The rows are grouped in 4 ways, from coarse to fine. Each group lies inside one group of the grouping before and may be the whole of it. The rows also spread widely along 12 directions, which tell nothing about the answers.
In the rows, 128 means zero.
Known rows, each followed by its group in each grouping:
131 121 156 108 135 130 168 114 131 129 127 144 117 168 103 137 153 151 137  95 144 111 114 126 116 101 155 -> Sipe ged K838 Val
138 128 153 130 140 111 159 125 101 143 143 102 141 144 137 139 125 105  98 157 134 142 114 144 136 151 128 -> Sipe ged K537 lolol
145 102 153 136 181 110 142 135 119 121 135 126 140 109 140 124 129 111 123 144 105 148 145 140 154 116 128 -> zir Lur K875 novip
 98  94 130 139  86  93 168 152 120 141 130 164 117  90 130 111  97 131  69 132 145 130  94 113 165  83 166 -> Sipe ged K838 pasa
149 124 160 128 157 132 163 129 111 138 136 125 136 161 122 144 150 126 134 126 126 123 120 121 105 124 147 -> zir led K917 rer
153 105 138 127 162 105 151 140 131 147 147 116 164 118 133 144 140 116 117 146 120 155 121 134 142 122 132 -> zir Lur K875 dise
131 123 140 162 143 125 144  97 146 115  97  93 180 145 124 139 127 140 107 119 166 125 112 143 128 124 160 -> zir led K917 gaso
136 115 162 138 131 135 141 133  99 147 139 147 118 150 115 120 159 106 107 139 135  99 136 143 113 139 142 -> nat Dof K684 buki
128 134 117 139 165 146 107 119  72 102 107 146 130 147 110 119 168 117 168 122 131  97 146 133  89 154 151 -> Sipe Zite K207 gaka
129  89  93 129 140 111 132 146 125 151 121 126 171 101 119 136 142 129 118 148 133 155 125 148 138 132 135 -> nat Dof K684 detiz
123 110 131 146 152 117 135 147  97 123 121 148 128 109 144 115 134 114 118 150 121 125 133 121 122 133 150 -> nat zudol K178 Nuna
136 105 199 177 146 132 153 139 161 128 121 129 132 133 153 132 126 110  79 157 102 122 157 145 138  98 113 -> zir gol K262 Bukur
116  88 169 123 120 149 161 145 111 143 134 148  96 118 132 107 127 122  77 148 133 116 154 132 158  95 129 -> Sipe Zite K207 Ded
118 120 131 123 111 109 143 131 121 140 154 148  91 114 139 125 144 127 118 174 123 119 144 116 136 148 131 -> Sipe fipa K860 Ruge
 92  86 142 162  91 136 150 161 118 152 132 183  86 109 141 102 132 132  84 172 139  95 152 121 108 117 149 -> nat zudol K227 dag
128 126 130 106 112  88 151 126 117 149 161 139  98 151 112 139 141 129 137 143 107 130 121 132 132 158 136 -> nat Dof K747 siv
129 121 129 121 136 122 138 127  97 132 133 130 131 131 118 135 139 114 121 136 131 124 124 122 129 140 142 -> zir Lur K377 fivo
112 123 145 133 139 135 138 104 138  91  85 124 122 137 118 128 135 138 128 108 120 120 143 131 150  98 131 -> Sipe lov K240 fugu
121  80 118  97 136 144 138 127 111 169 146 132 124 122 102 110 156 148 117 135 163 124 162 158 144 134 137 -> nat zudol K483 votu
120 134 131 122 144 139 119  78 135  92  98  98 127 142 111 132 146 148 139 110 139 106 160 128 142 142 135 -> zir gol K262 likob
129 110 101 107 151  81 159 145 103 131 140 149 133 114 122 141 117 143 152 116 115 160  96 114 132 117 161 -> zir Lur K377 Rupir
116 110  96 115 144 117 143 126 109 130 128 136 129 121 118 128 143 153 151 135 142 137 132 136 118 139 146 -> Sipe ged K537 Zefi
125 118 137 123 106  93 178 163 107 150 134 172 112 151 117 149 127 134 126 117 106 135  82 110 105 112 156 -> nat Dof K371 tebet
125 118 131 115 130 131 130 113 119 124 129 136 121 126 111 126 156 129 129 126 130 108 145 112 138 126 143 -> zir Lur K420 kur
122 125 145 108 127 143 143 108 111 118 116 113 110 140 120 131 144 123 113 134 135 113 145 119 147 130 124 -> Sipe lov K646 vep
120  93 127 162 154 154 139 136 131 128  91 142 161 129 120 126 152 139 124 130 152 119 146 156  99 104 139 -> Sipe lov K646 Pof
135 111 168 135 160 136 142 140  64 146 156 118 100 130 147 116 125  92  98 182 111 127 168 153 127 169 110 -> zir gol K262 likob
149 109 122 145 154 126 141 153  98 149 124 124 181 124 122 146 147 100 117 139 122 142 110 126 113 121 140 -> zir led K917 rer
121 104 134 145 132 140 140 141 114 139 102 134 148 137 117 136 142 118 104 139 127 125 132 148 115 126 130 -> nat Dof K684 detiz
112 129 118 129 111 111 139 133 122 136 124 135 119 148 122 150 140 130 133 149 102 132 128 128 113 158 124 -> nat zudol K483 votu
120 113 149 139 155 146 128 100 108 110 126 118 109 114 139 100 142 129 115 156 161  98 174 131 134 151 149 -> zir Lur K875 dise
125 110 166 120 139 145 150 130  99 135 129 131 105 145 127 120 143 116 102 140 128 112 149 131 131 128 131 -> nat zudol K227 dag
129 117 151 129 114 106 165 129 133 162 164 134 111 163 119 145 138 141 123 159 125 130 128 147 106 154 129 -> zir Lur K875 novip
104 116 121 146 124 133 144 107 144 112  85 115 153 141 118 147 126 155 118 124 141 126 131 139 118 125 138 -> zir Lur K420 kur
139 139 164 119 143 114 155 135  94 120 151 122  89 123 170 132 132  95 108 181 100 124 131  80 135 162 135 -> nat zudol K227 dag
108 125 147 129 115 156 139 129  90 109  97 135 103 138 122 133 131 118 104 122 114 100 141  99 124 121 131 -> zir gol K262 Bukur
103 105 123 123 111 128 162 133 119 137 116 143 119 133 118 139 123 154 115 128 135 127 123 121 118 118 146 -> zir Lur K420 kur
140 124 132 101 125  88 150 137 142 147 153 155 126 162  88 156 162 129 159 105  82 144 113 138 135 104 119 -> Sipe ged K537 Zefi
121 111  98 121 159 138 149 113 148 122  90 103 174 146 117 161 147 169 154 122 139 154 130 151 107 128 126 -> Sipe ged K537 lolol
127 107 124 157 126 112 118 120 145 131 128 143 142 107 122 109 156 126 112 147 155 104 141 135 134 135 159 -> nat Dof K684 detiz
131 138 137 138 155 101 161 131 122 117 138 146 115 146 142 140 140 141 159 144 116 131 115 117  94 141 151 -> Sipe ged K537 Zefi
113 134 126 132 157 114 161 116  97 106 118 134 104 150 138 130 122 160 163 134 139 129 124 133  93 153 156 -> Sipe lov K646 vep
111 120 154 145 130 153 150 116  68 138 119 114 121 161 120 121 126 121  97 146 167 104 136 156  96 166 145 -> zir Lur K875 dise

New rows, each followed by its group in each grouping:
116 117 127 130 110 117 140 113  92 145 114 102 150 150 100 132 121 119  91 128 156 131 111 169 139 159 139 -> nat Dof K684 detiz
119 125 124 133 118 113 139 139  79 130 123 146 121 126 120 123 133 108 113 134 130 113 109 115 123 141 159 -> nat Dof K747 siv
126 127 128 114 121  82 149 137  86 143 163 147  95 142 115 134 121 125 140 130 100 135 118 129 128 152 139 -> zir gol K262 likob
126 128 144 141 126 115 136 121 107 123 104 114 154 149 112 137 129 105  99 114 128 124 107 137 141 126 141 -> nat zudol K227 dag
107 125 160 152 102 121 155 137  91 121 107 159 103 147 118 119 117 114  91 117 133  98 104 120 118 118 164 -> nat Dof K684 detiz
121 125 180 115 119 157 157 123  70 149 124 127 104 197  89 134 143 105 101 114 130 105 134 166 116 130 111 -> Sipe lov K646 vep
122 113 154 135 135 119 139 121 119 125 139 135 105 119 134 117 133 120 110 153 121 117 155 130 146 134 134 -> zir Lur K420 kur
135 125 159 122 134 136 139 112 109 130 136 120 121 152 112 132 152 112 115 135 131 107 141 126 130 141 131 -> zir Lur K875 novip
120 113 139 127 120 150 144 137 103 129  95 144 147 126 109 124 143 115  90  97 153 100 105  95 137  88 166 -> nat zudol K483 votu
132 115 160  96 148 145 132  74  69 119 138  80 112 110 113  79 122 119  75 112 206  93 156 131 198 143 166 -> zir gol K262 likob
120 150 157 118 124 138 128 101  90 104 114  99 106 142 133 128 136  95  97 148 124 103 142 103 152 167 129 -> nat zudol K483 votu
113 106 142 124 142  97 152 131  64 131 150 143  85 118 125  98  95 131 116 127 131 132 138 152 151 138 152 -> zir gol K262 likob
127 116 155 152 152 109 146 132 129 116 127 118 129 107 161 126 118 107  99 174 108 145 146 139 154 131 118 -> Sipe ged K537 lolol
128 117 137 123 128 120 143 143 159 143 146 167  99 152 124 148 175 142 161 152  82 118 156 116 100 134 119 -> nat zudol K483 votu
103 121 143 133 101 134 147 119 135 117 107 149 104 135 124 122 140 144 103 125 143  92 131  98 126 116 158 -> nat zudol K178 Nuna
123 107 136 117 123 123 141 135  87 151 146 148 112 144  99 126 145 118 124 125 125 118 135 142 125 134 135 -> zir Lur K875 dise
109 101 111 118 131 126 151 135 125 128 118 139 119 120 125 141 132 155 137 141 118 139 139 119 120 125 134 -> zir Lur K875 novip
111 120 136 161 134 119 127 131 109 112 116 149 115 133 131 117 130 122 130 150 115 117 146 150 118 141 135 -> Sipe Zite K207 Ded
116 112 150 146 132 148 131 117  86 127 122 118 116 119 130 106 128 113  85 151 156  99 158 136 135 147 141 -> zir gol K262 likob
108 117 122 137 122 130 151 120 130 111  77 129 150 142 111 143 127 147 117 100 140 121 105 124 121 105 158 -> nat Dof K747 siv
 85  93 110 128 106 106 158 118 104 150 122 122 122 128 112 111  91 171 100 130 177 143 124 179 145 148 157 -> nat zudol K483 votu
146 118 145 118 137  91 141 123 118 152 168 121 135 134 114 135 141 108 119 144 115 140 130 147 154 145 127 -> zir Lur K420 kur
145 125 115 113 142  92 135 116 144 144 145 109 159 138 116 147 153 132 140 136 127 145 118 135 143 152 137 -> nat zudol K483 votu
121 106 147 138 150 136 131 120 149 121 114 124 125 125 136 125 146 133 118 153 117 125 170 143 143 132 120 -> nat zudol K483 votu
133 140 148 109 140 123 138 103 105 118 130 132 100 166 108 129 160 133 152 117 129 103 137 127 117 159 145 -> nat Dof K371 tebet
126  94 112 140 169 140 115 170  70 115 105 154 140  82 139 118 139  89 124 152  90 140 151 124 139 111 123 -> Sipe Zite K207 gaka
129 127 145 130 119  95 146 124 108 141 142 132 116 151 116 132 133 118 119 140 120 127 121 149 131 157 137 -> nat Dof K371 tebet
128 105 130 146 158 121 130 150  98 122 117 145 136 112 130 125 130 114 126 130 104 132 139 131 128 115 135 -> zir gol K262 Bukur
136 126 127 105 158  80 151 133 161 103 108 136 141 135 121 162 130 142 162  90  64 167 107 110 164  88 130 -> nat zudol K483 votu
119  99 177 111 164 184 188 117 125 126 106 103  96 152 157 133 131 162 103 160 150 122 167 132 110 133 129 -> nat Dof K747 siv
158 130 123 161 147  91 106 149 115 135 149 127 173 103 138 144 160  62 118 178  89 135 124 116 133 154 122 -> zir Lur K875 dise
135 145 106 146 159 111 132 143 104 112 106 124 163 138 141 167 148 104 156 155  85 149 109 117  90 157 121 -> Sipe ged K537 lolol
140 113 112 129 158 107 127 117 121 131 140 125 155 120 115 128 153 133 148 133 147 128 131 135 125 145 153 -> zir Lur K875 novip
112 111 173 157 132 145 161 139 118 113 100 152 106 137 137 119 125 123  98 133 127 109 140 129 121  94 138 -> Sipe lov K646 Pof
104 110 111 128 129 137 128 112 121 105 125 138  83  99 146 112 141 152 139 169 130 107 177  98 126 152 145 -> zir led K917 gaso
133 123 151 128 126 131 114 133  93 139 155 142 100 126 122 123 164  78 113 174  90 103 171 124 137 159 105 -> zir Lur K420 kur
130 108 177 139 140 120 159 124 119 132 133 117 126 132 132 122 115 114  84 142 132 129 134 144 156 117 134 -> zir Lur K875 novip
114 110 118 129 132 132 143 138 100 126 115 142 120 119 125 126 137 129 125 140 132 125 136 123 121 125 138 -> Sipe lov K646 Pof
141 121 158 108 201 160 156 104  82 100 117  93 119 121 157 113 135 128 124 144 164 123 153 117 138 142 147 -> Sipe lov K646 vep
 88 116 123 130 115 121 163 114 120 132 127 128  91 153 128 132 117 173 133 161 139 135 149 167 103 165 127 -> Sipe ged K537 Zefi
125 123 143 147 140 115 141 131  99 123 122 137 132 143 125 124 127 118 122 134 128 125 122 148 123 133 144 -> Sipe Zite K207 Ded
107 143 143 123 144 118 119 104  76  75  90 132  93 145 109 118 122 108 142 100  94 116 145 137 157 127 123 -> Sipe lov K646 vep
137 121 130 106 139 119 140 130 134 114 137 128 109 101 145 140 145 127 129 146  98 127 145  72 153 121 131 -> zir gol K262 Bukur
140 127 115 152 117 111 109 116 180 143 125 151 166 165  84 152 201 130 160 121 117  98 131 145  93 132 136 -> nat Dof K747 siv
140 103 158 117 142 139 141 125  91 148 138 116 138 126 108 114 136 105  84 117 150 116 140 142 161 113 138 -> zir gol K262 likob
125  90 148 118 159 126 169 151  96 141 137 142  97 114 151 118 121 137 116 164 119 147 151 141 129 135 134 -> nat Dof K371 tebet
111 126 129 132 109 109 136 141  97 126  95 156 140 157  85 140 130 112 120  77 105 122  92 132 132  99 145 -> nat zudol K483 votu
132 101 116 124 136 126 151 138 105 155 141 146 148 127 108 128 150 141 128 124 165 118 111 122 104 124 167 -> zir Lur K875 novip
125 141 144 140 141 111 139  99 121  94  90 101 159 147 116 147 116 120 115 100 124 132 107 131 147 123 143 -> zir Lur K420 kur
 97 157 117 140 102  97 136  99  66 107 107 125 120 167  99 128 110 125 129 106 148 112  93 145 115 167 160 -> Sipe ged K537 lolol
114 115 130 143 131 122 155 127 120 128 119 134 121 152 125 141 126 149 136 139 119 132 132 142 101 138 140 -> zir led K917 gaso
108 144 123 126 131 120 111  66 109  90 118  97 106 139 115 115 137 141 143 138 154  99 160 132 138 189 147 -> zir Lur K875 novip
126 137 139 152 136 143 128  90 150 115  82  99 173 192  87 162 155 145 137  92 136 110 130 165  98 132 127 -> zir gol K262 likob
103 117 132 122 118 137 134 113 103 120 119 134  92 133 117 117 139 132 121 142 135 107 159 137 137 140 126 -> Sipe lov K646 vep
110  94 120 123 127 106 155 159 109 145 128 173 114 136 104 141 124 141 140 117  94 147 123 145 119 103 131 -> zir Lur K377 fivo
136 137 138 161 128 106 122 101 130 113 132 112 143 126 134 124 141 112 113 150 146 105 128 116 135 153 159 -> zir led K917 gaso
108 108 134 106 117 123 149 123 107 134 123 137 106 133 108 119 127 142 112 113 138 122 133 131 152 121 146 -> nat zudol K483 votu
129 105 138 137 153 117 137 134  98 132 126 144 128 127 119 113 138 119 124 130 132 124 134 151 128 133 149 -> nat Dof K684 detiz
131 134 150 166 130  84 134 117 138 117 145 147 117 127 134 118 130 126 126 135 127 106 128 123 129 134 162 -> zir gol K262 likob
117 103 127 149 103 123 139 137 138 152 130 118 148 116 130 143 134 116  84 178 125 134 139 137 132 143 115 -> zir Lur K875 novip
129 104 129 110 122 133 155 112 122 157 156 134 124 124 112 116 155 153 114 132 189 100 131 114 124 133 174 -> zir Lur K420 kur
 97  87 114 122  96 121 143 132  95 142 122 124 118  97 116 113 101 129  77 141 142 137 138 137 175 120 139 -> zir led K917 gaso
134  84 126 146 145 121 155 161 140 149 136 163 151  97 134 126 147 136 117 139 139 129 124 113 117  88 161 -> zir Lur K875 dise
119 127 156 143 132 121 135 119  87 115 124 132 106 137 124 114 119 115 109 125 128 106 139 133 135 137 145 -> zir gol K262 Bukur
114 136 121 128 105  95 142 108 115 126 110 122 143 168  87 147 126 133 129  96 133 131  97 155 136 129 137 -> Sipe lov K646 vep
140 120 108 128 142 140 131 141 103 150 126 127 168 149 108 161 175 113 143 142 120 127 123 126  83 151 126 -> zir Lur K875 dise
122 127 142 137 128 137 141 122 107 124 114 129 132 146 120 141 143 117 115 135 124 111 130 121 112 136 136 -> zir Lur K420 kur
127 135 155 140 136 111 133 118 134  92 103 131 120 126 135 132 134 106 115 129  96 115 132 105 154 117 138 -> nat Dof K747 siv
126 130 158 136 140 105 127  94 122 120 157 119  86 141 127 111 136 132 132 154 125 108 175 154 141 172 129 -> zir gol K262 likob
112 113 116 117 115 131 151 128 117 130 108 128 126 130 121 139 136 139 114 135 134 124 123 115 125 132 145 -> nat Dof K747 siv
123 117 152 150 158 143 125 107  94 118 119 107 124 136 129 113 132 120 112 148 142 111 169 164 124 160 128 -> zir gol K262 likob
144 131 134 129 125  99 129 129 137 151 172 166 109 160 103 137 188 121 167 143 108 104 139 133 101 145 129 -> Sipe lov K646 vep
124 126 148 128 115 124 148 121 114 131 132 127 113 138 122 133 133 126 105 131 131 109 129 113 130 131 143 -> zir gol K262 likob
124 101 130 140 136 150 159 151 151 120  79 137 159 112 141 152 143 136 102 132 125 131 115  91 118  85 145 -> nat Dof K684 detiz
143 119 129  95 135 104 146 125 130 144 125 136 158 162  80 149 158 134 140  70 121 134  95 130 145  96 147 -> nat zudol K178 Nuna
116 139 135 146 132 117 126 100 124 114 117 129 113 170 113 132 152 137 152 139 124 103 147 156  97 175 138 -> nat Dof K747 siv
120 111 148 114 135 156 146 106 123 137 129 116 104 152 125 123 158 146 118 150 153 104 166 136 117 154 132 -> nat zudol K227 dag
142 133 162 144 115 103 170 136 148 148 152 133 124 171 133 166 139 125 123 154  93 133 109 120 102 137 128 -> zir led K917 gaso
100 120 154 170 103 126 146 104 150 112 112 132 105 142 134 121 122 148 102 150 143  98 149 133 121 134 149 -> zir led K917 gaso
116 110 128 135 129 111 155 136 130 130 115 148 131 155 110 144 127 153 141 114 113 143 118 155 118 110 137 -> Sipe Zite K207 gaka
112  99 108 131 151 106 143 140 127 137 132 158 121 136 118 135 144 156 167 143 102 148 145 169 102 135 124 -> Sipe ged K838 pasa
117 124 114 137 125 111 126 139  84 140 144 156 108 132 127 118 151 118 138 162 126 109 135 123  96 176 149 -> nat zudol K178 Nuna
106  98 110 128 166 128 120  84 171 101 108 108 123 127 120 126 145 185 170 144 129 137 198 174 135 151 116 -> zir Lur K875 novip
126 114 141 145 169  96 135 120 113 116 122 125 133 139 123 122 120 125 142 130 110 150 144 187 144 133 119 -> Sipe lov K646 vep
112 124 126 136 119 105 160 114 107 135 127 113 129 150 121 133 113 145 117 140 158 137 113 157 120 156 146 -> Sipe lov K646 Pof
109 123 120 143 118 114 146 135  62 140 125 140 129 151 107 130 119 122 122 130 142 121 103 144  93 159 154 -> zir Lur K875 novip
127 107 137 105 123 139 161 130 131 143 134 129 122 130 127 141 151 135 110 147 135 126 130 112 130 118 132 -> Sipe ged K838 Val
116 117 120  83 126 143 152 120  74 134 140 131  91 129 118 128 141 136 126 138 145 112 137  93 125 151 149 -> zir Lur K377 Rupir
140 104 145 127 165 114 145 136 107 137 143 148 129 136 113 125 145 126 144 122 120 130 135 144 121 120 142 -> zir Lur K875 novip
131 146 146 129 138 148 135 117 111 115 109 123 128 157 128 144 164 114 130 137 126  98 129  95 101 152 142 -> nat zudol K483 votu
121  93 136 129 132 123 151 149  95 157 153 172  95 127 122 107 147 137 126 149 138 113 144 145 106 138 154 -> nat Dof K684 buki
117 124 149 122 139 133 148 117 102 100 115 125  96 116 143 115 126 123 111 142 133 116 146 105 150 126 141 -> Sipe lov K646 Pof
118 130 139 133 151 100 135  96 118 104 130 134 109 142 120 112 134 144 150 123 138 117 137 153 132 146 153 -> Sipe ged K838 pasa
143 103 106  96 125 132 131 133 115 166 151 134 152 133  90 138 177 127 132 128 143 126 129 133 134 127 134 -> Sipe Zite K207 gaka
121 125 111  94 147 102 148 107  76 125 138 128 106 163  94 132 127 157 174  96 128 139 120 148 121 153 155 -> zir led K917 gaso
118 108 128 132 121 106 167 142 117 149 132 144 133 150 112 147 122 147 128 125 126 142 104 141 105 124 145 -> zir Lur K875 novip
111 101 123 145 130 128 111 124  96 120 100 134 144 114  99 110 126 115 105 105 132 117 146 156 156 111 135 -> zir gol K262 Bukur
107 101 114 137 132 124 150 131 134 131 115 134 125 124 132 133 130 155 130 152 133 139 144 147 120 129 128 -> Sipe lov K646 vep
119 111 105 158 144  82 124 119 135 111 114 146 146 107 123 111 128 145 142 123 143 129 122 147 135 132 172 -> nat Dof K684 detiz
127 121 120 142 101 108 121 145 122 151 156 161 115 118 128 126 168 102 118 172 115 101 136 101 114 153 140 -> nat zudol K227 dag
131 106 175 140 137 169 148 143 121 145 130 165 108 171 112 128 174 125 125 136 120  93 160 144  90 109 125 -> Sipe Zite K207 gaka
104  91 112 154 116 123 152 171  96 144 121 195 114 116 119 115 135 138 128 132 135 116 121 129  90 100 159 -> Sipe lov K646 Pof
125 110 139 171 145 112 135 159  78 125 131 158 123  92 151 107 116  97 100 158 124 116 129 115 119 127 158 -> zir gol K262 likob
120 106 140 120 123 142 161 140  99 145 122 110 133 114 149 131 124 118  70 166 148 131 124 108 140 139 138 -> nat zudol K178 Nuna
111 113 124 163 123 124 124 152  83 121 108 169 130 121 118 116 134 106 116 132 119 110 125 134 114 117 149 -> Sipe Zite K207 gaka
119 122 110 144 112  98 104 109 129 120 120 137 138 117 102 114 150 119 123 128 140 107 134 139 149 145 152 -> nat Dof K684 detiz
121 122 115 122 143  98 132 118  93 118 111 137 146 156  82 137 130 131 154  76 118 137 108 157 131 121 148 -> zir Lur K875 dise
135 111 141 155 143 125 148 157  96 150 138 158 139 140 125 135 150 110 126 146 123 118 119 131  84 129 147 -> zir Lur K875 dise
110 125  93 158 131 109  97 127 115 107 103 167 143 124 100 122 161 120 162 116 113 107 138 140 111 126 143 -> Sipe ged K537 lolol
131 142 131 131 126  93 129 102 106 130 135 134 143 175  80 139 144 123 147  93 140 114 100 153 119 147 156 -> zir Lur K377 fivo
110 113 152 152 108 124 146 138 132 137 114 136 129 145 124 142 131 109  92 155 101 130 133 154 128 123 105 -> Sipe ged K838 pasa
126  86 133 141 156 129 149 176  93 134 109 151 137  92 147 126 122 102  99 154  98 150 131 126 136 104 130 -> nat Dof K684 detiz
111 119 150 136 159 152 148 103 128  91  84 119 126 142 133 127 134 148 126 123 141 116 145 136 121 119 140 -> Sipe ged K838 pasa
